The rows of a group lie close to one hidden flat surface of 5 dimensions, which passes through zero. Surfaces can cross.
In the rows, 128 means zero.
Known rows, each followed by its group:
[116 132 149 145 116 137 133 148 135 108 111]  k_273
[191  98  78 127 140 140 144 141 156 139 121]  k_30
[105 140 154  97 132 112 119 102 145  94 107]  k_273
[112 125 110 141 116 114 124 146 106 131 103]  k_870
[127 143  81 121 129  85 107 154 112 124 117]  k_273
[157 115 130 138 118 154 148 143 135 127 131]  k_273
[ 94 139 133 124 129 166  61  92  98 100 130]  k_870
[164 133 101 150 126 113 127 155 127 122  92]  k_870
[139 122  80 112 113 128 107 171 117  91 112]  k_273
[188 141 156  31 147 106 132  54 140  90 134]  k_870
[132 122 126 133 136 132 135 123 149 136 124]  k_383
[145  97 101 130 108 147 138 146 101 134 116]  k_30
[ 88 111 130 137 122 156 115 144 158  98 110]  k_383
[ 82 123 143 132 129 153 111 116 123 126 150]  k_870
[118 133 150 124 123 149 127 137 154  94 129]  k_870
[168 143 148  96 109 113 133 146 126  66  88]  k_383
[120 118 132 131 106 120 147 123  65 170 143]  k_30
[155 133 144 139 126 128 143 123 120 137 123]  k_30
[180 109 117 114 133 136 156 137 178 104 103]  k_383
[ 83  93  85 149 123 174  92 122  95 150 139]  k_30
[166 145  45 107 137  66 112 171 112 127 115]  k_273
[128 122 116 114 116 134 124 144 120 106 126]  k_383
[150 114 104 105 123 134 122 122  93 137 147]  k_383
[182 109 112 124 138 136 155 117 136 161 148]  k_273
[ 86 114 155 132 119 135 163 148 155 134 151]  k_870
[ 73 144  80  57 169  69 105 136 196  89 157]  k_30
[118 158 163 145 127  98 139 143 150 111 109]  k_383
[172 154 153 132 152 105 150 105 158 150 140]  k_30

New rows. What belongs after each?
[108 131  81  93 140  99  88 116 108 117 129]  k_273
[143 129 135 132 124 144 127 144 155  90  98]  k_30
[108 130 157 108 132 154 114 106 141 101 144]  k_870
[147 134 134 132 146 153 120 105 141 142 164]  k_870
[151 144 120 107 118 104 125 127  74 146 152]  k_383
[ 83 202 194 153 116  61 122 147 101 124 123]  k_383
[124 117  89 130 128  90 131 122  77 176 114]  k_870
[119 132 147 157 129 166 123 152 162 108 143]  k_870
[149 124 120  93 107 139 110 131  86  92 122]  k_383
[150 102 103 120 143 151 122  91 113 166 146]  k_383
[123 141 155 199 116 125 156 165 125 168 129]  k_273
[144 138 101 121 126 100 141 148  88 173 176]  k_383
[182 144 110  88 110  74 116 142 106  62  36]  k_870
[205 136  94 163 144 116 139 146 138 155 118]  k_870
[136 145 165 154 128 142 124 117 134 123 118]  k_30
[111 115 102 107 125 106 138 126  91 163 153]  k_30
[104 121 126 121 117 151 103 120 103 112 124]  k_383
[126 100  69 116 133 156  99 116  91 157 167]  k_273
[168 123 133  81 137  91 166 102 133 141 134]  k_870
[ 97 107  64  89 146 116 111 140 153 120 150]  k_30
[145 129 101 121 149 118 108  83  91 171 146]  k_870
[154 121 111 140 144 127 135 107 124 177 153]  k_30
[ 57 138 117 101 136 100 109 118 110 138 162]  k_30
[100 102  89 119 127 132 117 127 101 153 149]  k_30
[101 192  98 129 153   4 101 148 123 135  91]  k_273
[151 145 103  99 172 110 117 138 245  69 119]  k_30
[138 131 133 108 156 146 115  64 125 166 187]  k_870
[133 126 106 136 125 128 122 146 116 132 131]  k_273
[164 149 125 141 152 169  76  90 130 120 149]  k_870
[130 135  87 200 157 181  67 103 100 200 182]  k_870
[141 137  91 139 134  88 167 183 136 177 183]  k_383
[183  81 129  92 129 194 149  96 142 123 154]  k_273
[ 97 108 113 102 105  64 162 148  88 144  87]  k_870
[103 125 106 161 140 144 105 114 101 180 159]  k_870
[124 106  93 112 118 121 137 137  97 150 137]  k_30
[121  78  68 106 123 182 102 117  89 140 163]  k_383
[106 116 108 130 124 139 117 133 112 146 151]  k_383
[138 103  87  78 135 146 106 100 118 114 143]  k_273
[ 60 117 150  69 128 128  92  53  76 126 154]  k_870
[167 170 205 150 133 117 146 113 150 117 113]  k_30
[119 140  64 144 117  99  99 186  98 123 117]  k_273
[ 86 164 173 117 133 104 116 118 143  98 131]  k_30
[ 97 160 172 138 129 112  95  74  76 144 125]  k_383
[134 103  97 118 117 122 139 140 102 144 131]  k_30
[114 121 103 111 130 133 104 122 112 122 136]  k_273
[135 138 124 149 129 154  98 128 131 112 126]  k_870
[ 80 127 142 145 139 175  98 102 125 145 175]  k_870
[ 80 146 140 151 120 111 134 179 158 112 126]  k_383
[139 138 117 107 149 113 127 136 189  96 120]  k_30
[186  92  99 166 124 187 129 139 134 132 104]  k_30
[215 136 141 195 171 167 135  83 168 192 142]  k_30
[ 89 130 157 159 112 156 106 109  86 141 128]  k_30
[147 133 115 103 123 103 116 116 102 112  95]  k_870
[122 131  76 114 122 114  97 155 105 103 121]  k_273
[158 119 108  92 119 105 152 168 159  81 100]  k_30
[177 118 142 154 112 146 150 130 113 142 111]  k_30
[146 119  81 115 135 126 116 132 109 140 143]  k_273
[113 114  51  83 164 105 114 135 183 122 153]  k_30
[165 123  85 152 112  71 164 189 115 142  68]  k_870
[ 83  96 158  73 125  90 199 103 129 172 168]  k_870
[119 120 153  44 123  91 147  81 111 112 125]  k_870
[102 135 137 199 114 177 111 196 164  90 114]  k_870
[105 116 157  94 121 115 162 126 144 117 137]  k_870
[110 117 149  94 134 148 117  84 135 106 130]  k_273
[167  84  85 157 116 185 123 147 125 127 102]  k_30
[136 152 184 133 114 112 156 157 172  72  80]  k_273
[121 109 111 144 119 157 117 132 109 134 125]  k_30
[ 98 133 144 119 115 118 125 130 108 118 128]  k_30
[ 82 122 143 104 122 127 116 104 106 122 134]  k_870
